The rows are grouped in 3 different ways at once. Each group adds its own fixed numbers to the row, and there is some noise. The rows also spread widely along 10 directions, which tell nothing about the answers.
In the rows, 128 means zero.
Known rows, each followed by its group in each grouping:
[120 149 108 121 156 125 118 124 155 136 135 121 132 156 106 131 142 143
 111 119 107 132 137 117 137  94 110 128 120 108  90 120 142 113 139 116
 126 112 101  92 124 110 131  98 130  84]
(0) J_530 T
[135 129 112 153 156 151 127 132 125 136 168 127 125 146 119 108 147 116
 105 129 128 139 145 130 118 121 104 103 130 142 128 130 139 108 108 103
 120 117 133 130 112 108 132 109 121 130]
(1) J_530 Z
[ 87 141 136  97 128 102 113  61 121 124 130 121 174 144 136 187 131 153
 125 101 100  96 119 126 130 112 129 153 101 108 100 119 117 125 147  69
 145 112  60  48 124 151 144 131 117  84]
(1) J_617 B
[ 59 166 134 115  67 106 137  95 110 128 123 166 148 146 134 132 148 101
  78  75  97 153 153 138 110 151 123 137 108 133 171 117 128 115 136 113
 119 136 131  96 130 137 149 147 103 178]
(2) J_617 P
[129 100 148 134 155 134 126  82 109 144 137  97 177 117 154 173 110 162
 110 143 122  97 115 156 137 104 138 132 115 137 142 137 110 124 126  86
 149  81  96  73 103 128 151 135 103 117]
(0) J_407 B
[143 140 154 139 175 102 133 108 116 152 126 108 175 118 108 162 122 199
  89 147 101 111 122 151 130  81 116 120 120 109 121 142 156 134 160 103
 130  77 113  69  58  95 173 124 104  76]
(2) J_348 T
[108 125 126 163 172 136 125 108 148 142 146 108 131 157 132 145 163 130
 108  97 127 124 164 135 127  90  98 140 127 106 105 105 166  96 100 105
 120  99 123 108 107 117 136 109 122 126]
(1) J_498 A
[109 117 120 120 140 135 140 137 146 130 120  82 140 142 132 141 126 165
  92 117 108 151 132 128 144 109 123 133 136 118 130 132 138 113 135 137
 152 119 111  84 143 108 124 109 130 100]
(0) J_498 F
[134  65 130 177 176 173 132 110 118 151 151  72 148 122 153 143 113 161
 118 132 153 122 148 166 135  83 125 127 141 140 155 121 130 113  81 102
 142  74 121 106 132 124 134 141 131 150]
(1) J_407 Z
[134 127 131 148 161 165 138 127 122 137 144 111 127 136 137 123 139 110
  98 119 129 139 127 142 123 135 107 110 141 146 154 132 133 121 114 114
 126 120 147 117 127 117 122 119 123 138]
(2) J_348 A
[105 153  78  76 132 105 139 140 152 106 107 146 145 177  79 109 129 150
 114 139  98 179 167  88 146  85 140 143 119 107 107 130 116 110 125 144
 123 102 101  93 147 118 121 106 139 105]
(0) J_407 P
[115 127 119  75 139 133 126 129 144 115 103 116 169 134 117 136 104 154
 121 146 114 146  83 118 153 115 117 143 126 118 115 148  94 127 155 107
 158 118  72  62 155 131 120 124 148  65]
(1) J_498 F
[ 79 155 107 132  86 127 145 142 138 138 147 140 135 144 105  98 148 112
  74 108 100 169 128 124 131 138 107 109 116 128 124 136 114 103 146 138
 141 145 122 109 135 106 142 106 128 136]
(1) J_498 T
[106 138 118 135 120 152 128 125 146 157 158 107 142 148 106 117 124 146
  93 121 121 140 103 135 125 135  96 106 113 144 116 116 135 102 140  95
 147 139 125 103 136 109 118 143 144 110]
(2) J_407 F
[152 155 138 126 166 145 108 118 119 122 137 155 129 138 123 120 131 107
 118 128 123 122 122 126 125 135 105 119 123 134 141 127 139 132 132  88
 114 104 128 112 111 117 130 113 120 115]
(0) J_348 T
[107 118 128 138 157 171 124 116 150 126 128 105 109 131 170 151 161  58
 106  85 107 147 136 121 139 122 106 143 167  99 121 132 133 117 129 138
 143 131 125  97 157 129 112  67 109 126]
(0) J_348 Z
[125 108 105 135 126 169 137 163 160 150 126  97 113 157  99 100 101 187
 104 136 137 154 130 139 135  99 106 120 125 141 150 111 149 114 118 117
 138 137 137 125 155  95 106 163 170 115]
(0) J_498 Z
[140 137 131 115 156 138 121 129 130 120 112 130 131 156 109 130 115 164
 115 119 119 138 146 126 128 111 121 130 127 126 154 108 159 129 119 105
 106  98 128 106 127 106 121 142 128 113]
(0) J_348 P
[143 152 150 100 155 158 123 151 126 102  99 171 107 136 132 111 133  70
 100 116 115 153 105 110 134 148  90 126 152 115 168 154 145 135 149 128
 108 123 138 120 134 117 120 101 109 120]
(0) J_498 P
[113 122 109 129 153 165 121 122 164 152 135 111 128 142 123 117 129 119
 120 127 128 137  96 132 141 106  89 133 135 115 101 122 117 111 139 106
 141 126 102  95 156 133 111 123 153  97]
(2) J_617 T
[115 135 103 131 166 114 131 121 139 137 134 147 151 145 114 125 150 110
 109 140 107 156 169 128 133  76 118 140 137 103 114 142 127 110 118 120
 121  87 122  99  95 126 147 101 118 130]
(2) J_617 Z
[133 145 130 111 142 139 122 124 122 131 120 132 148 136 114 124 113 151
 110 130 119 131 112 140 129 122 112 119 121 137 146 122 126 138 139  93
 128 114 119  95 128 119 127 145 136 104]
(2) J_348 T
[144 132 158 119 166 166 107 108 137 138 110 149 143 125 137 135 125  86
 121 135 130 113  73 138 132 118  83 136 131 117 133 131 132 128 140  86
 126 104 112 106 119 127 123 123 127 101]
(0) J_407 A
[147 104 120 156 178 162 129 119 129 137 164  67 126 145 134 151 126 163
 109 129 130 118 136 125 137 114 125 109 134 144 127 129 138 114 104 109
 137 102 118 103 136 112 122 103 117 108]
(0) J_407 B
[ 60 115  94 139  64 134 140 102 134 155 161 119 153 144 140 106 123 123
  97 117 126 140 135 146 139 140 148 128  91 170 140 114  67 102 113 102
 155 141 109 101 164 143 132 156 143 182]
(0) J_498 T
[148 155 132 114 164 162 108 117 131 126 143 121 121 157 116 140 128 133
 119 114 127 107 105 121 121 145  91 113 120 145 122 118 149 135 135  66
 124 137 111 103 137 122 106 130 131  84]
(2) J_530 B
[115 161 150 118 107 116 138 118  95 113 130 141 139 136 124 140 136 151
  74  99 100 139 142 138 107 147 124 102 113 147 171 138 148 133 141 108
 125 137 130 108 104  99 150 125 103 128]
(1) J_530 Z

New rows. What belongs after each?
[123 151 127 118 118 117 143 128 113 128 134 128 145 143 101 131 118 174
  80 130 100 143 145 132 119 130 135 106 114 144 158 131 144 128 140 117
 129 128 138 102 103  90 143 132 119 120]
(0) J_348 Z
[130 148 132 146 165 142 127 142 149 148 128 130 128 153 101 122 143 146
 100 121 125 133 136 137 122  99  86 123 125 115 126 115 177 111 126 106
 116 110 142 121  98 100 132 130 131 110]
(2) J_498 A
[120 141 107 115 144 154 127 126 133 115 157  98 129 154 108 121 129 144
 112 126 125 141 103 105 135 141 113 102 117 144  96 132 110 115 131 103
 140 135  96  95 164 120 113 100 145  79]
(1) J_407 T
[123 118 128 120 167 135 118  96 142 140 140 119 167 122 148 140 127 108
 121 149 122 112  92 129 156 105 120 139 127 116  90 153  85 121 149  96
 149  96  82  68 122 142 140  98 119  89]
(0) J_498 T
[126 134 104 115 162 128 125 108 118 116 148 119 151 147 129 132 131 122
 119 142 119 133 135 108 145 117 141 124 117 138 107 145  90 120 115 109
 133  98  98  87 135 136 135  89 117 113]
(0) J_407 T
[117  98 117 148 141 123 147 109 109 155 145  93 186 125 134 137 113 181
  96 151 124 142 150 167 134  98 155 126 122 154 159 133 100 120 106 111
 150  82 120  83 108 119 156 152 119 151]
(2) J_348 F
[131 134 135  85 154 136 111 105 131 116 103 126 148 132 139 146 111 139
 128 130 116 118  91 128 142 116 118 140 125 123 123 134 109 142 151  94
 138 113  79  69 142 135 121 125 128  76]
(0) J_530 T
[134 132 132 125 155 149 136 138 146 144 123 118 133 133 112 122 122 141
  90 150 117 144  92 126 130 107 100 115 134 116 128 137 141 116 146 120
 132 119 125 108 113 101 128 119 139  86]
(0) J_617 A
[136 129 127  87 176 149 136 155 146  96  77  88 114 154 127 151 127 168
 111  94 113 165 137 114 143  98 117 141 168  97 154 136 162 144 130 151
 118 113 107  78 170 113 105 107 129  75]
(2) J_530 P
[118 146 127 148 153 130 122 105 122 146 154 148 142 148 119 127 145 111
 100 122 120 127 141 133 119 118 101 123 119 129 128 124 146 107 127  85
 107  93 130 113  92 123 145 129 114 137]
(2) J_617 P
[146 135 135 110 187 155 128 129 116  93 114 104 118 156 130 145 129 136
 118 109 129 142 144 113 134 124 116 126 152 124 153 136 148 136 110 117
 107  98 119  96 151 125 113 100 109 106]
(2) J_407 P
[132 123 101 136 205 134 127 133 154 115 127  89 124 179 106 146 150 173
 132 105 122 147 196 117 135  58 119 145 142  91 106  93 176 109  76 127
 111  82 118 101 128 105 113  99 138  94]
(1) J_348 A
[136 160 111 144 151 121 139 132  77  95 177 131 126 166 111 110 150 145
  93 111 130 145 203 114 117 149 149  85 108 171 167 131 135 116  75 117
  99  98 142 135 109 107 148  91  98 166]
(1) J_407 T
[140  98 120 179 167 191 132 164 159 162 157  83 104 140 128  96 127 137
  90 131 142 153 122 138 137 113  86 107 148 134 139 123 160  97 115 129
 138 120 157 139 136  86 112 120 142 126]
(0) J_498 F
[ 96 160 125 113 121 125 114 109 142 135 122 152 140 148 116 130 141 115
 107 108 104 132 127 119 133 117 102 135 108 112 110 116 134 117 148 107
 131 118 108  90 127 120 132 111 121 111]
(0) J_407 T
[133 130  84 200 152 159 141 139 113 150 220 112 103 169 112  81 156 115
  85 128 149 142 203 135 114 146 126  81 115 191 146 120 138  88  57  98
 108 122 179 168 109 109 128 123 121 208]
(2) J_498 Z
[111 105  96 174 169 156 108  96 153 173 189 145 153 144 140  96 153  52
 128 149 145 122 139 142 138  98  99 143 115 134  87 119  96  77  94  79
 131  80 122 123 104 145 136 115 124 171]
(0) J_498 F
[110 155 151 145 140 154 109 102 152 165 144 119 129 144 113 156 146 129
 100  92 109 100  96 138 117 125  63 119 120 107  96  99 184 109 161  77
 136 135 118  96 111 107 128 125 119  86]
(2) J_407 B
[119 114 163 149 144 145 110  94 151 175 108 132 160 119 129 155 123 141
 109 118 110 109 104 171 129  78  86 153 127  96 138 101 167 121 153  89
 140  94 120  90  93 106 146 160 121 110]
(0) J_348 B
[ 90 162 103 135 118 138 130 124 146 122 157 101  99 185 102 130 162 141
  93  63 103 149 171 105 118 140 105 114 118 119 103  88 177  99 122 117
 117 152 130 113 153 101 109 106 129 109]
(1) J_348 P
[153 122  82 152 161 210 122 164 156 136 167 108  78 171 110  76 132  99
 123 129 145 161 129 110 131 142  95  95 144 157 140 109 127 107  90 110
 131 143 156 153 180 107  77 116 158 130]
(0) J_348 B
[126 130 126 144 152 122 126 107 126 146 157 110 154 141 122 137 125 169
 104 141 121 106 133 138 138 109 127 118 104 141 116 128 125 114 126  89
 133  97 110  91 100 114 149 128 123 115]
(0) J_498 T
[131 100  98 132 184 195 123 139 155 110 156  60  93 155 145 134 140 107
 127 112 136 151 126 100 146 119 109 122 165 122 100 135 121 112 101 128
 140 138 102 101 193 135  83  74 149  83]
(1) J_617 Z
[127 120 123 147 156 172 122 106 127 140 164  84 115 151 142 141 126 142
 113 112 140 113 125 136 120 138 108 112 127 154 129 115 137 119 113  77
 131 135 123 106 147 129 110 135 137 115]
(2) J_617 Z
[132 104 145 110 150 178 131 129 117 104 108 105 126 118 175 133 106 112
 115 120 138 140  97 135 152 141 129 132 150 147 181 158  90 148 124 122
 145 123 109  89 175 142 115 118 124 129]
(0) J_498 T
[126 115 117 182 186 137 121  96 133 149 156  97 127 157 140 146 152 155
 119  96 131 112 205 153 130  78 126 139 122 122 129  90 166 106  77 105
 111  72 136 111 105 114 142 117 110 153]
(0) J_348 T
[122 108 134 143 170 156 115 105 141 149 130 120 145 137 146 140 132 116
 121 116 139 118 126 149 141  99 100 150 133 118 129 118 136 114 116  88
 124  90 111  96 127 140 130 142 125 133]
(2) J_498 P
[168 124 113 192 196 185 127 173 158 180 180 109 109 142  91  73 143 129
  85 164 139 153 114 141 119 102  63  77 150 139 114 132 177  93 125 114
 121 106 172 157  84  70 127 114 137 104]
(2) J_530 F
[118 135 164 102 160 105 118  89 105 108  83 152 180 116 144 167 127 142
 122 114 107 124 130 148 136  84 124 159 128  94 154 139 129 144 137 109
 125  65  86  62 104 135 160 118  99 110]
(1) J_407 T
[114  80  86 167 153 166 140 117 124 139 179  71 138 145 144 117 129 144
 117 128 150 146 161 144 143 105 147 119 129 160 134 122  84 101  61 118
 142  95 111 105 168 136 124 119 137 165]
(1) J_407 T
[138 113 133 145 157 180 122 145 136 133 136 107 110 143 145 110 123 122
 106 120 141 144 126 138 132 131 104 120 140 144 165 124 145 117 111 113
 129 120 144 127 143 112 113 127 131 138]
(0) J_498 F
[ 93 160 117 114 138 101 126  94 144 129 137 129 141 166 117 153 154 130
 104 101  98 124 150 113 122 109 117 139 106 106  91 110 145 104 133 103
 123 119 102  87 112 124 130 102 119 101]
(0) J_617 A
[119 134 131 133 149 143 120 112 121 122 137 127 125 151 146 137 139 116
 112 104 123 125 156 131 130 131 117 134 128 137 145 123 139 121 112  95
 119 118 125 112 127 128 124 119 112 142]
(0) J_498 Z
[ 89 132 110 137 108 126 145 124 147 149 149 104 150 145  93 129 138 158
  85 119 100 149 123 122 129 111 113 110 114 115 100 123 137  93 147 127
 141 121 110  95 126 100 141 118 131 100]
(1) J_407 P
[137  89 138 141 174 171 126 122 138 153  99 126 156 111 152 125 118 114
 126 139 138 148 113 171 146  76 106 154 157 112 166 132 112 136 118 121
 134  74 122  92 131 133 136 141 132 137]
(2) J_348 T
[103 121 118 122 138 118 119  81 112 129 135 140 173 141 135 143 132 127
 124 122 123 123 153 145 128 101 131 147 111 133 132 119 107 114 106  83
 131  89  95  86 117 142 146 137 116 145]
(1) J_407 Z
[153 126 132 128 187 154 117 119 125 125 137 113 130 137 136 137 119 144
 119 140 130 117 117 127 136 111 113 122 129 133 135 132 134 135 124  95
 122  94 107  95 120 122 127 112 127  95]
(0) J_617 T
[109  84 103 132 137 187 131 145 174 145 109  83 101 155 141 122 118 148
 124  97 137 156 143 148 135  85 109 149 149 122 154  96 144 116  97 131
 144 133 121 112 194 117  87 150 163 128]
(0) J_530 Z
[ 91  82 152 133 143 170 107  79 147 154 103 126 152 111 196 157 126  69
 133  98 132 119 101 170 139 100  95 185 141 105 150 113 111 122 124  92
 147  93 101  76 150 163 126 140 122 152]
(0) J_617 F
[114 162 120 121 161 145  96  95 137 127 141 163 124 160 139 124 161  61
 135  94 125 116 133 124 128 135  89 141 121 127 102 113 130 123 123  72
 109 119 105 104 131 150 117 107 117 128]
(2) J_530 T
[123 134 160 108 154 181 110 121 135 106 104 138 109 118 166 145 149  45
 113  83 109 147  88 122 134 142  76 141 171  98 143 144 138 139 152 116
 136 143 116  97 159 133 108  85 116  99]
(1) J_348 Z
[101 121 126 121 121 127 132 110 105 116 125 109 153 146 147 137 124 160
 106  99 126 144 156 148 124 129 145 133 118 155 176 118 118 127 100 108
 138 115 109  91 148 128 130 145 118 152]
(1) J_530 F
[107 137 147 112 121 119 135 111  89 101 115 126 150 137 150 148 119 163
 103  94 121 132 150 144 130 136 146 134 116 148 188 134 117 143 116 107
 128 111 104  84 140 131 144 137 110 147]
(1) J_498 T
[141 116 141 136 167 175 129 146 130 118 117 101 100 140 151 132 127 126
 105 107 131 139 138 131 134 124 106 126 158 127 168 134 162 133 118 128
 124 124 138 119 146 108 112 107 121 123]
(0) J_498 Z
[123 167 150  70 169 123  99  95 129  99  92 150 146 146 138 161 133 118
 139 100 108 109 108 117 145 121  96 160 125  95 105 130 137 148 158  81
 119 112  74  61 130 150 124 110 119  66]
(2) J_498 T
[128 123 113 108 164 151 117 125 145 115 122 122 128 156 112 123 119 140
 130 126 127 141 117 113 133 104 106 138 133 113 118 122 130 120 122 100
 121 105  95  93 153 133 109 127 146  89]
(1) J_617 P
[101 126 118 127 135 112 132  87 126 158 150 130 191 124 126 148 137 122
  99 145  97 125 124 144 138  98 129 135 119 122  95 144  95 112 148  94
 151  99  99  71  90 137 154 125 113 118]
(2) J_348 Z
[190 159 158  78 209 123 101 134 140 130  85 156 161 130  73 141  91 187
 125 186 109 114  63 122 130  75  70 127 133  89 103 151 171 149 190  73
 116  84  96  80  68  97 136 135 143   4]
(2) J_617 Z
[139 125 116 148 141 157 134 149 141 151 144 122 117 150  96  97 112 162
  96 146 135 148 122 132 122 114 107 104 121 141 148 121 152 105 124 106
 116 112 143 128 120  92 125 149 147 123]
(0) J_617 P
[114 169 148  75 130 114 114 104 112  95 100 168 146 149 116 145 122 126
 112 105 102 131 112 111 122 136 105 139 117 112 137 133 141 138 160  91
 109 115  87  79 126 131 133 121 116  86]
(1) J_617 P
[103 107 120 170 179 159 109  82 160 170 156 112 146 144 147 146 160  81
 125 109 129 112 132 149 135  83  88 156 132  97  82 106 142  89 115  88
 124  76 106  94 114 142 135 115 111 133]
(2) J_407 P
[110 167  93 116 141 111 112  98 133 130 172 150 147 167 107 123 157  96
 115 132 105 124 157 108 124 122 126 125 104 137  81 124 117 102 123  83
 122 116 105 106 106 131 131  95 114 121]
(0) J_530 Z
[115 129 119 141 141 120 128  98  97 123 154 115 142 153 147 136 133 153
 114 106 131 116 190 143 123 124 158 127 105 165 167 113 118 127  80  93
 116  98 119 102 126 132 141 135 109 171]
(0) J_530 T
[111 145 119 103 126 118 140 120 118 117 129  97 142 148 117 144 116 188
  99 117 109 143 130 121 133 128 140 116 114 141 139 132 120 136 131 115
 135 129  96  74 147 124 130 129 134  97]
(2) J_617 T
[114 146 143  83 139 129 118 124 155 121  86 145 142 133 123 143 124 119
 108 120  99 136  87 114 148 112  97 148 136  88 116 142 139 128 176 116
 131 121  93  75 131 123 128 113 123  71]
(0) J_498 P
[136 133 131 184 126 157 141 159 152 190 159  98 120 135  84  97 127 191
  64 138 119 134 108 156 112 106  84  75 115 143 135 112 181 102 156 117
 132 132 162 137  90  50 147 149 141 104]
(0) J_530 T
[134 143 147 137 157 146 119 122 134 133 125 127 122 135 127 146 141 120
 100 110 104 128 124 128 129 118  93 123 140 108 135 127 162 125 144 113
 126 116 132 105 114 100 131 104 108 102]
(0) J_348 B
[118 122 131 126 158 148 131 112 124 124 123 110 141 138 142 144 131 132
 109 116 127 136 122 131 126 113 116 130 133 124 143 128 126 122 110 110
 128 110 107  96 138 128 127 117 129 114]
(1) J_617 A
[135 122 149 140 167 174 135 140 133 118 123  60  97 129 157 158 132 147
  89  87 110 140 118 127 138 131 108 111 165 115 149 135 163 139 141 148
 137 136 132  88 159  95 115  82 115  84]
(0) J_348 T
[136 144 170  98 130 147 139 140 100  98  96 109 131 121 140 158 114 166
  89  99 106 137  95 133 119 149 110 104 141 137 193 149 152 153 158 122
 137 141 114  89 139 102 132 125 109  85]
(1) J_530 B
[ 74 120 112 154 104 164 124 119 181 189 164 123 140 126 132 105 148  57
  85 130 108 152  71 134 134 122  76 124 126 105  77 127 110  77 171 119
 165 144 121 102 134 118 125 105 139 110]
(0) J_617 F
[105 136 139 117 142 164 125 110 124 112 122 134 123 135 165 146 154  48
 113  84 116 149 129 124 137 144 106 141 150 120 154 143 117 126 121 121
 133 126 118  99 163 153 118  89  97 150]
(2) J_407 B
[129 166 131  69 152 119 120 120 132 103 108 137 143 142 112 142 119 135
 113 137  95 136  89  97 143 124 112 126 123 108 103 150 116 140 177 111
 130 127  83  69 134 122 128  91 128  46]
(0) J_617 T
[131 110  98 161 144 124 173 149 110 148 161  71 153 152  94 116 116 219
  72 162 134 163 173 147 126  99 164  89 118 171 166 134 122 107  77 140
 130  94 149 119 109  89 148 141 132 152]
(2) J_407 A
[149 134 125 122 190 112 114  93 102 113 152 120 151 159 130 153 128 163
 124 131 128 101 170 123 125 111 148 125 109 143 128 124 134 123  96  75
 102  70 101  91  98 128 140 118 102 116]
(0) J_530 P
[127 125 122 131 152 144 124 117 133 135 145 106 139 142 120 142 129 143
 105 130 115 125 127 122 137 116 120 115 122 130 122 130 129 113 125 112
 138 111 113 101 126 114 129 108 120 106]
(0) J_407 B
[176 171 159 111 213 151  97 141 133 110 117 154 119 144 111 131 136 102
 110 139 112 129  97 101 126 122  67 118 144  97 110 141 187 130 158 105
 108  96 129 111  86  95 127  72 105  59]
(0) J_407 F
[100  58 121 155 154 197 122 118 157 142 110  83 116 141 197 132 124 107
 141  86 161 146 155 163 148  93 114 180 155 125 177  99 123 113  65 117
 142 102 120 106 198 151  94 148 145 180]
(0) J_498 F
[151 134 106 116 207 143 109 125 140 112 123 138 129 169 114 129 141 121
 142 128 131 140 174 118 136  78 105 147 141 111 115 119 151 121  88 101
 105  77 118 109 125 134 113 104 126 116]
(2) J_407 Z
[ 96 117 126 145 137 149 134 129 147 132 133  92 122 146 155 139 144 119
  91  89 114 153 155 134 136 122 116 136 145 117 142 125 149 108 116 142
 138 122 129  99 146 112 123  98 114 142]
(0) J_498 F
[179 118 117 109 187 146 140 163 120 109 125 106 143 134  93 114 102 195
 108 177 129 153 121 118 133  95 130  94 143 147 147 162 128 140 123 119
 129  96 112 107 120  93 129 116 140  69]
(1) J_530 Z
[112 134  95 110 146 143 122 105 123 115 159 136 138 151 126 118 139  83
 120 132 121 145 126 101 136 135 127 123 122 136 101 139  80 105 117  97
 126 115  90  96 148 154 122  97 127 119]
(1) J_617 P
[107 135 110 116 133 113 127 102 129 138 135 156 173 147 110 121 133 109
 110 153 117 138 135 133 131  99 131 136 104 130 121 130  98 104 115 106
 131  91 110 101 104 130 143 126 124 142]
(0) J_407 A
[141 120 131 144 146 183 125 128 112 126 152 116 107 133 151 118 126  92
 103 118 134 137 126 131 123 159 115 103 143 162 165 136 122 123 116 102
 130 135 150 130 146 120 113 115 120 146]
(0) J_348 Z
[ 92 112  99 130 127 132 129 110 158 159 151  95 159 143 135 132 136 132
 105 127 114 141 132 136 139  97 128 141 116 123  96 118 104  98 126 114
 156 111  97  82 140 126 128 118 130 121]
(0) J_530 F
[115 116 146 133 136 151 136 117 125 134 121 115 144 123 139 146 131 130
  95 108 110 144 109 143 127 118 112 129 141 114 149 134 136 121 145 121
 137 112 113  88 133 114 136 125 116 113]
(1) J_348 P
[121 134 128 118 144 162 132 144 156 142 109 131 133 137 119 109 127 103
 105 136 125 152  83 130 139 116  84 130 142 117 128 136 126 117 148 116
 139 134 124 106 142 119 113 130 151 102]
(2) J_498 A
[151 150 163 120 175 130 126 119 101 119 118 144 147 120 132 147 134 114
  91 129 107 132 117 132 124 132 110 118 146 124 157 157 146 139 150 112
 108  91 134  95  84 111 155 104  85 110]
(2) J_348 P
[ 92 102 138 153 145 157 120 110 173 175  95 125 143 146 133 133 133 132
 129  98 137 129 132 176 135  60  80 177 133  94 137  81 166 105 111 101
 128  99 124 105 129 128 125 177 151 144]
(2) J_498 A
[ 97 156 137  96  84 155 127 115 135 146 122 175 156 114 120 108 124  57
  90 133 103 149  37 130 127 166  86 116 125 134 124 151  93 121 198  95
 149 154 118  93 137 134 126 144 131 112]
(2) J_348 P
[115 126 131 138 111 120 145 131 140 171 139 119 172 125  95 122 107 181
  71 159 104 134 100 141 133 106 118 110 108 131 126 141 131 104 169 115
 144 112 123  96  89  88 158 151 129 102]
(0) J_498 P
[109 119 133 149 116 120 152 124 131 168 138  84 168 135 104 148 108 230
  80 132 111 125 129 163 132 101 130 111 106 146 150 127 143 118 139 102
 154 116 120  87 104  97 155 175 133 117]
(2) J_498 B
[149 123 133 125 195 160 108 106 110 112 128 139 129 151 148 140 133 100
 145 115 144 122 158 135 132 113 115 147 138 135 165 120 129 133  76  84
 110  77 119 110 134 153 120 123 106 149]
(2) J_407 B
[136 132 129 160 146 193 132 146 124 129 156 121 100 148 122  93 137 105
  98 113 150 151 125 132 113 149  91  95 132 158 164 117 147 107  93 110
 117 133 156 151 145 102 109 123 140 147]
(1) J_407 A
[117  97 122 152 135 163 134 103 115 151 168  61 150 138 160 142 108 174
 109 118 150 113 125 160 124 143 137 115 112 185 155 116 107 118  98  78
 149 124 116  91 156 135 117 165 135 145]
(2) J_530 F
[109 118 132 130 127 157 130 108 134 144 138 105 145 128 129 143 124 137
 100 117 115 128  92 137 129 129 108 121 125 129 122 126 120 114 147 102
 144 130 106  85 147 119 130 135 131 100]
(1) J_348 P
[147 131 128 108 177 165 120 135 126 101 111 129 117 143 129 130 132 109
 127 116 120 150 131 118 134 115 103 131 158 113 142 137 140 133 118 119
 122 114 118 105 149 122 109  95 130  99]
(1) J_348 Z
